All rows are made from the same 14 directions, up to rounding. Whole rows:
0.108, 1.038, -1.582, 0.990, -2.426, -1.318, 1.517, -4.002, 0.952, 1.089, -1.084, -0.228, -0.192, 1.260, 1.060, -1.159, -4.743, -3.517, -1.684, 3.479, -0.110, 0.227, -0.635, -1.278, 0.196
-0.279, 3.952, -0.537, 2.048, -0.398, -0.744, 2.035, -4.655, 4.315, 1.339, -0.987, -2.431, -1.147, 3.677, 1.113, 0.900, -5.720, -3.297, 0.387, -0.581, -1.195, 1.745, -2.348, -2.182, -2.534
-3.041, 0.268, -1.577, -0.542, -3.007, 2.169, -1.528, 0.172, 2.138, -1.768, -2.187, -0.705, -1.734, -0.361, 2.387, 0.277, -1.501, -1.689, -0.881, -0.122, 0.957, 0.098, -0.422, 0.690, -0.790
-0.094, 1.280, -2.991, 2.965, -0.738, -0.851, -3.589, 1.169, 5.146, 0.336, -0.420, -1.895, -2.568, 2.562, 0.818, 1.696, 0.263, 1.888, -0.625, -2.176, 1.002, 0.510, -0.818, -0.692, -4.216
-0.811, 2.786, 2.236, -0.933, 0.134, 0.917, 4.147, -2.551, 3.137, 1.301, -0.157, -0.604, -0.406, -1.641, 1.242, 1.162, -4.821, -3.083, 2.020, -1.961, -2.374, 1.949, -0.526, 1.605, -0.781
-0.371, 2.732, 2.396, -0.188, 1.549, 1.189, 3.014, 1.746, 2.115, -1.067, -0.947, -0.174, -1.531, -1.195, 1.335, 2.647, -1.563, -0.237, 1.802, -3.442, -0.191, 2.010, -2.102, 2.036, -0.428
-2.697, 2.784, 0.430, -1.034, -0.574, 1.683, 0.141, 1.572, 1.979, -0.337, -0.512, 1.465, -1.337, -2.237, 1.264, 3.406, -1.966, -0.631, -0.353, -0.824, 0.984, 2.510, -2.328, 1.328, 0.310
-0.611, 1.178, 1.390, 0.400, 0.360, -0.649, 0.890, -0.442, 0.564, 0.414, -2.048, -0.529, 1.030, -1.475, 1.165, -0.598, -1.905, -0.099, -1.458, 0.199, 0.628, 0.104, -1.617, -3.017, 0.894
-1.792, 0.123, 1.280, -2.681, 0.322, 2.137, -1.569, -4.084, -0.271, 2.657, -0.182, 0.916, -0.724, -1.178, -0.153, 0.280, -1.434, 1.409, 1.853, -1.973, -2.263, 1.256, -0.660, -1.943, 0.769
0.388, -2.511, -2.385, 1.058, -2.869, 1.855, -0.832, -4.547, -0.829, 3.891, -0.887, 1.987, -4.727, 2.286, -1.680, -0.517, -3.467, -0.721, 1.156, 0.906, -3.666, 0.946, -1.602, -1.295, -1.560
1.404, -0.830, 1.160, -0.584, 1.545, 0.383, -2.427, -1.512, 0.850, -2.701, -0.820, -1.782, 0.128, -0.214, 0.063, -2.127, 1.122, 2.791, 1.605, -1.147, -0.104, 1.824, 1.797, 2.163, -0.663
-1.622, 1.602, 1.933, -4.096, 2.833, 0.653, 2.061, -1.732, -0.099, -0.805, 0.183, -1.115, 4.339, -1.353, 0.457, -0.361, 0.153, -1.155, -0.614, -0.380, -0.761, 0.645, -0.176, 1.167, 2.392
-1.108, 3.035, 1.949, -1.884, -2.334, 0.019, -0.526, -0.773, -1.397, -0.522, 0.835, 2.740, -3.989, 1.605, 1.599, 0.150, 1.275, -0.998, -0.465, -0.332, -2.441, 0.254, 1.091, -3.015, -0.925
-0.740, 1.004, -2.508, 2.109, 0.945, -1.352, 1.527, 1.902, 4.579, -0.006, 2.006, -4.527, 3.178, 0.914, 0.895, 1.369, 0.019, -1.859, 0.023, -1.249, 2.625, -3.083, 1.763, 0.285, -2.390
-1.303, -1.109, -0.937, -0.375, 1.152, 3.026, -1.414, -0.934, -0.200, 1.743, -1.503, 0.823, -2.427, 1.400, -1.985, 1.040, -0.211, 1.740, -0.113, -1.512, -2.546, 2.055, -3.824, -1.503, -1.189
-1.012, -3.609, -3.091, -1.274, 1.432, 1.158, 1.298, 1.310, 1.734, 3.619, 1.178, -0.042, 1.683, -4.606, -1.333, -0.039, 0.346, 1.175, -2.293, 0.980, -1.036, -1.605, 0.900, 0.851, -0.701

The start of a row, then its end:
-1.109, -0.537, -0.291, -0.223, 0.730, -0.180, -1.524, -1.626, -0.725, 2.164, -0.459, -0.989, 1.674, 1.113, -0.421, -0.848, 0.776, 1.021, -0.876, -0.648	-0.336, -1.845, -0.886, -4.919, 0.405
0.673, -1.784, 0.235, 0.460, -1.754, 1.598, 2.139, -1.906, -2.171, 0.180, 2.150, 1.804, -2.824, -2.309, -0.982, -0.863, -2.698, -1.472, 2.332, 3.119	-0.667, 0.208, 3.274, 0.194, -0.441
0.897, 0.459, 1.267, -0.783, 0.565, 1.205, -0.049, -1.741, -0.001, 0.624, 0.343, 2.357, -2.018, -1.805, -1.276, 1.217, -2.354, 1.104, 1.917, 0.156	-1.460, 4.306, -0.945, 3.189, 0.344
-0.223, 1.041, 0.694, 0.347, -1.141, -0.752, 1.298, 1.301, 1.453, 1.333, -0.535, 1.330, -1.787, -2.139, 1.090, 0.012, -0.913, -0.414, -1.921, 0.161	-1.334, 0.096, -0.047, -1.576, -1.268
1.241, 0.303, 1.966, 1.996, 1.010, -0.990, 0.717, 2.599, 0.632, -0.347, -1.684, 0.557, -0.546, -3.565, 0.428, -0.065, -0.980, 2.247, -0.859, 0.100	1.429, 1.242, -1.076, -1.161, 0.140
-0.354, 3.520, 0.989, -0.365, -0.332, -2.631, 0.410, -1.087, -0.524, 1.495, 2.001, 2.269, 1.963, -0.988, -0.381, 0.947, -1.726, -1.639, -2.499, 3.700	0.601, 1.577, -0.275, -2.157, 1.522
1.489, 0.297, 1.850, -1.054, 1.549, -0.562, 1.951, -2.981, -2.674, 3.196, 0.672, 1.189, 0.930, 1.980, -1.414, 0.716, -0.634, -0.143, 2.629, -1.919	-2.303, -0.076, -1.879, -0.447, 2.310
1.398, 0.214, 0.286, 1.333, -0.106, -1.628, 4.004, 0.349, 3.062, 3.343, -0.858, -1.185, 1.769, 0.150, 0.128, 0.715, -2.609, -2.897, 0.825, -2.739	-2.287, -0.702, -1.685, 3.171, -0.582
-2.591, 1.811, 0.178, 0.447, -2.368, 1.397, 0.425, -1.944, -2.088, -1.120, -2.796, -0.085, 1.240, 4.791, -0.342, 0.579, -3.152, -5.542, -0.664, 1.387	-0.018, 1.160, -4.954, -0.977, 2.003
-3.386, -1.915, -2.772, -1.444, -0.228, 2.396, -3.183, 1.218, 2.408, 0.169, -3.243, -0.114, 0.449, -2.609, -0.243, -1.037, 0.244, 1.275, -5.461, 1.652	-0.789, 1.674, -2.570, -0.575, -1.065
-0.988, -0.409, 1.625, -0.788, -1.499, -0.229, -0.432, 0.925, -2.328, -1.958, -0.455, 0.351, 1.493, -1.620, 0.881, -2.179, 1.143, -1.103, -1.281, 1.950	0.966, -1.425, 1.936, -1.689, 1.511
0.176, 1.049, 1.234, -0.762, -1.536, -1.957, -1.444, -2.345, -0.101, 1.080, -0.350, 0.635, 2.763, -1.651, 1.155, -0.187, -2.183, -0.551, 0.792, 0.634	1.588, 0.526, 0.316, 1.281, 3.217
-0.441, 0.159, -1.850, -1.104, 1.792, 0.436, 1.490, -1.942, 2.755, -0.210, 0.588, -2.845, 2.502, 0.826, -0.010, 0.030, -1.053, -1.413, -0.037, -0.159	-0.240, 0.129, 0.319, 2.723, -0.650
-1.005, 0.819, -0.210, -0.612, -2.054, -1.413, -2.543, -0.286, 1.212, 1.336, 0.167, -0.251, 1.760, 1.066, 0.831, 0.000, 0.932, -1.025, -0.359, -1.319	-0.385, -1.100, 0.572, 0.250, 0.147
-0.264, -1.333, -2.352, -0.200, -1.745, 0.131, -0.544, 0.754, 0.877, 0.728, -1.297, 0.681, -1.392, 0.168, 0.683, -0.217, 0.233, -0.271, -1.931, 0.414	-0.696, -0.615, -0.706, 1.273, -0.518
0.923, 0.366, -0.125, 0.859, 0.950, -0.712, -3.237, -2.758, 1.188, 0.242, 0.447, -1.444, 1.201, 1.844, -1.213, -0.266, -0.460, 1.607, 1.626, -0.608	0.303, 1.814, 0.075, 0.353, -0.568
0.331, -4.159, -0.837, 0.997, -3.575, 0.844, -1.154, -1.122, -1.689, 1.267, -3.689, 0.819, -0.394, -0.694, -0.181, -2.507, -2.215, -1.124, 0.012, 1.059	-0.805, -0.618, -1.328, 1.284, 1.582
0.586, 0.272, 1.177, -3.205, -1.804, -3.411, -0.073, 0.400, -0.932, 2.970, -0.341, 3.219, 2.241, -2.535, 1.329, -1.635, 1.869, -0.427, -3.743, 0.885	-2.462, -1.176, 0.734, 0.837, 2.685
0.593, 0.731, 1.176, -0.850, -0.912, -1.061, -2.974, 0.377, -1.458, 0.139, 2.248, 2.349, -0.070, -0.423, -0.642, 0.853, 1.958, 1.387, 1.353, -0.015	0.336, 0.991, 1.753, 1.481, 0.982
1.971, -0.310, -0.871, 0.129, 0.491, -0.826, 1.864, 1.908, -0.207, -1.931, -0.144, -0.029, -0.785, 2.984, -0.552, -0.781, 2.351, -1.234, -1.538, 0.419	-1.853, 0.127, -0.196, 3.298, -1.327
0.772, 0.043, 0.959, 0.799, 2.508, -1.304, 1.636, 1.198, -0.639, 0.046, 1.467, -1.772, 2.301, -0.043, -0.387, -0.567, 1.900, 0.837, 0.095, -0.538	0.965, -2.483, 1.397, -3.037, -0.135
-0.681, -0.037, 0.678, -0.549, 0.166, -0.471, -1.332, -2.313, -4.417, 2.266, 1.621, 1.004, 1.878, 2.301, -1.467, 0.153, 1.099, 0.132, 1.003, 0.524	0.430, -2.088, -0.452, -5.093, 2.602
0.636, 1.270, 0.528, 0.582, -1.620, -1.563, -0.807, 4.172, -0.040, 0.382, 1.023, 4.207, -1.657, -1.968, -1.085, 1.323, 1.178, -0.046, -2.931, 2.210	-0.977, 2.611, -0.451, 2.030, -0.761
1.758, 0.554, 1.705, -1.731, 0.654, -3.947, 0.936, -2.041, -0.274, 2.932, 0.087, 0.921, 2.732, -2.100, 0.720, -3.070, 0.591, 0.693, -3.243, 1.492	-2.272, -1.126, 1.571, -2.735, 1.350
-2.313, 2.035, 0.290, -1.757, -0.559, 1.254, 1.640, -0.166, -0.146, 1.773, 1.727, 1.897, -0.740, 1.149, -1.195, 1.556, -0.164, -3.171, -1.337, 0.317	-3.562, 0.941, -1.071, -1.011, -1.264
-1.342, 0.856, -0.527, -1.862, -0.126, -0.591, -1.442, 0.334, -0.887, 1.154, 0.595, 1.831, 0.766, 0.103, -0.416, 0.175, 1.868, 0.207, -3.216, 1.439	-0.957, 0.113, -0.727, -1.874, 0.615
2.777, -1.376, 0.784, 0.153, 1.245, -0.324, 2.444, -1.164, -2.250, 0.397, -0.584, 0.051, -0.737, 2.812, -1.010, -1.056, 0.667, -0.048, 1.732, -1.319	-2.321, -0.554, -0.881, 1.162, 0.505
6.460, 1.819, 1.347, 1.791, -0.204, -5.002, 1.587, -0.649, 0.305, 0.096, -2.406, 2.852, -3.616, 0.470, 2.000, -0.274, -1.778, 2.554, -0.235, 0.244	-0.040, 2.778, -1.830, 3.587, 1.507
0.252, 0.929, -4.087, 0.632, 2.587, -0.766, 2.087, -1.105, 2.535, 1.125, -0.750, -2.600, -0.132, 3.805, 0.996, 1.532, -0.440, 0.503, -2.056, -0.703	1.021, -1.675, -3.033, -1.888, -0.900
1.994, -1.062, 1.125, 0.572, 0.653, -0.111, 0.628, -1.746, -4.026, 1.800, 0.058, 2.805, -1.078, 0.542, -2.433, -0.133, -1.038, 0.983, 0.947, 1.639	-1.156, 1.479, -1.927, -1.205, 1.907
-1.094, 1.531, 1.251, -0.275, -0.917, -0.261, 0.129, -0.466, -0.610, 1.618, 0.927, 1.368, 0.050, -0.494, -0.119, 0.809, -0.845, -1.108, -0.020, 0.203	-0.637, 0.071, -0.181, -2.289, 0.356
-0.147, -1.815, -1.517, 0.020, 0.478, -0.035, -0.203, -4.139, 1.366, 1.261, -0.357, -3.083, 2.901, -1.616, 0.900, -1.505, -2.950, 0.424, 1.465, 0.525	2.187, -1.770, 1.583, -0.732, 1.324
0.296, -1.328, -1.149, 1.057, -1.990, -0.556, -1.295, 4.490, 1.994, -2.660, -3.281, -1.393, -2.785, 0.484, 3.332, -1.624, 3.509, 1.445, -2.133, -2.480	0.600, -2.865, 0.756, 0.132, -2.184
-0.494, -0.548, -0.563, -1.087, 0.312, -0.813, 0.604, 2.312, -0.346, 1.702, 0.265, 0.631, 1.389, 0.221, -0.367, -0.061, 2.843, -0.303, -2.537, -0.605	-1.650, -1.944, -0.535, -0.642, -0.011
-1.427, 0.113, -3.058, 0.609, 0.234, 0.625, -0.073, 1.731, 1.431, 1.792, 1.044, 0.153, 0.512, 1.251, -1.354, 2.914, 0.002, -0.901, -1.205, 0.067	0.431, 0.015, -2.337, 0.987, -0.789
-0.674, 2.109, 1.645, 0.221, 1.931, 1.278, -0.383, -0.230, -1.190, -2.902, -0.474, -0.804, 0.097, 2.627, -0.751, 1.004, 0.198, 0.055, 1.048, -0.580	0.934, 2.150, -2.178, -0.998, 0.309
-4.378, 0.131, -0.906, -1.296, -2.505, 3.062, -3.883, -1.859, -1.320, -1.964, 1.242, -1.202, -0.689, 1.971, 0.766, -0.199, 1.126, -1.262, 1.295, 0.206	1.401, -1.945, 2.445, -4.091, -0.680
-1.137, 0.073, 2.357, -1.485, -0.056, 0.066, -1.979, -0.658, -0.029, -0.363, 0.486, -0.217, 2.069, -2.163, -0.476, -2.311, 1.130, 0.177, -0.742, 0.441	-1.537, 0.647, 2.412, -1.402, -0.436
-0.800, 1.025, 0.957, -1.037, 0.790, 1.632, 0.968, -2.389, -1.232, -0.522, -0.089, -0.253, -0.080, 2.634, -0.897, 0.304, -0.899, -1.669, 1.295, -0.528	-1.642, 1.276, -1.540, -0.291, 0.263
0.168, -0.723, 2.174, 2.968, -2.097, -0.465, -2.964, -0.001, 0.076, 1.303, 0.501, 0.292, 1.065, -2.594, -1.425, -0.319, -2.251, 0.222, 2.787, 0.087	1.187, 1.078, 1.371, -0.691, -0.137
2.522, 1.381, 1.941, 2.036, -1.820, -0.584, 1.503, -0.170, 0.588, -1.426, 0.211, 1.491, -3.924, -0.269, 0.469, 0.360, -2.709, -1.044, 2.714, 0.157	-0.618, 2.672, 1.100, 3.115, -1.352
-1.314, -3.164, 1.234, -1.429, -1.907, 3.090, -0.867, -1.924, -2.751, 0.551, -1.581, 1.285, -1.134, -1.666, -0.891, -2.269, -0.891, -0.532, 1.238, 0.293	-2.509, 0.195, 0.375, -0.534, 0.784
1.312, 0.558, 0.429, -3.573, 0.853, -0.405, 0.460, -0.844, -1.907, -0.145, -3.223, 3.025, -2.550, 0.124, 2.320, 0.243, 1.198, 2.908, -1.710, -1.135	-1.015, 1.205, -3.400, 1.603, 3.445
1.204, 4.684, 2.647, 0.735, 3.239, -1.114, 1.002, -3.841, 0.652, -0.172, 0.475, -0.271, -0.844, 3.322, -1.457, 0.160, -2.060, 0.192, -0.361, 0.545	-2.313, 4.348, -2.295, -3.964, -1.751
-2.188, -2.319, 1.158, -1.241, 0.865, 2.296, 0.433, -1.562, 1.501, 2.230, -1.522, -1.841, 3.919, -3.874, -1.245, -1.650, -2.388, -0.970, 0.302, -0.994	-2.064, 0.474, -0.468, 0.396, 0.329
2.706, -0.704, 0.449, 2.392, -1.840, -2.590, 3.076, 4.527, -1.423, 0.550, -0.926, 2.295, -1.617, 0.459, -0.058, -0.544, 1.222, -1.676, -2.182, 0.848	-1.344, -1.463, -0.832, 0.924, -0.385
-0.449, -1.621, -1.647, -0.357, -3.167, -1.055, 0.747, 0.746, -3.592, 1.685, 2.805, 2.120, 2.249, -0.736, -0.252, 0.891, 0.147, -3.013, 0.643, 2.932	2.386, -3.640, 2.134, 1.274, 3.444
1.455, -3.324, 0.163, 0.760, 0.607, 0.650, 0.386, 3.512, 0.199, -1.454, -1.307, -0.738, 1.065, -1.244, -1.481, -1.565, 1.962, 0.353, -0.063, -0.775	-1.137, 0.308, 0.263, 4.844, -0.812
-0.276, -3.198, -4.446, -0.278, -1.332, 1.337, -1.600, 0.166, -0.516, 2.246, 3.398, 0.547, 0.057, 2.229, -2.489, 1.925, 1.709, -0.838, 2.067, -0.069	-0.406, -1.677, 1.365, 4.349, -0.630
-2.080, -3.165, -2.098, 1.289, -2.585, 2.213, -0.949, -0.736, 2.402, 2.093, -1.089, -1.800, -0.777, -1.213, -0.218, -1.643, -1.887, -1.458, -0.061, -0.370	-1.666, -1.759, 1.154, -1.532, -2.959
0.737, 1.378, -2.402, 1.339, 0.294, -1.855, 1.757, -1.236, 1.278, -0.430, 0.182, -0.916, -0.574, 0.257, 1.668, 0.027, -2.130, -0.215, -2.311, 3.238	2.768, -0.876, 0.235, -2.469, -0.125
-1.228, -1.925, -2.145, -1.374, 2.580, 1.904, 0.676, -0.412, 0.004, 1.070, -1.286, -0.930, 1.912, -0.181, -1.302, 0.263, 0.020, 0.815, -1.746, 0.212	-0.339, 0.107, -2.942, 0.210, 0.945
1.815, 2.105, -0.917, 0.725, 1.005, -2.681, -1.432, -2.908, -0.564, -0.226, -1.277, -0.034, -0.424, 3.394, 0.992, -0.082, -0.572, 2.006, -1.508, 1.341	1.902, 0.762, -2.322, -2.872, 1.506
-0.209, 0.809, -1.518, -1.870, 1.039, -0.240, 1.416, -1.994, -1.132, 0.456, 1.408, 1.603, 0.084, 0.698, -1.258, -0.525, -0.184, -1.088, -3.599, 4.331	-1.663, 1.323, -0.332, -1.111, 0.087
-0.944, 0.262, 0.378, 0.798, 0.320, 0.331, -1.191, 1.164, 0.192, -1.405, -2.918, -0.884, 2.074, 0.819, -0.472, -0.205, -0.455, -0.574, -1.721, 0.176	0.834, 1.592, -3.468, 0.323, 0.891
-1.706, 1.915, 2.290, -0.863, -1.101, -0.112, -0.122, 0.496, 1.334, 2.397, 2.017, 1.144, 0.903, -3.141, 0.404, 1.823, -0.976, -0.898, 1.673, -1.876	-0.586, 0.129, 1.392, -0.211, 0.039
-1.528, 1.107, 0.462, -0.331, -1.450, 0.564, -3.905, -1.091, -1.441, 0.140, 1.226, 1.374, 0.473, 1.875, -1.557, 1.081, 0.419, -0.513, 0.951, 0.449	0.037, 1.721, -0.496, -0.429, 0.535
-0.040, -1.310, -1.936, 1.746, 0.243, 0.900, -1.025, -1.139, 2.030, 2.570, -1.205, -0.727, -1.142, 1.610, -1.864, 0.008, -1.455, 0.454, -0.645, -0.662	-2.274, 1.191, -2.485, -0.998, -2.554
1.319, -1.170, 1.359, 1.727, 0.961, 0.693, 0.295, 1.204, -2.222, -2.452, -0.577, -0.265, -1.650, 0.608, -1.009, -1.540, 1.201, 1.258, 0.579, 0.629	0.196, 0.168, 0.438, -1.909, -0.903
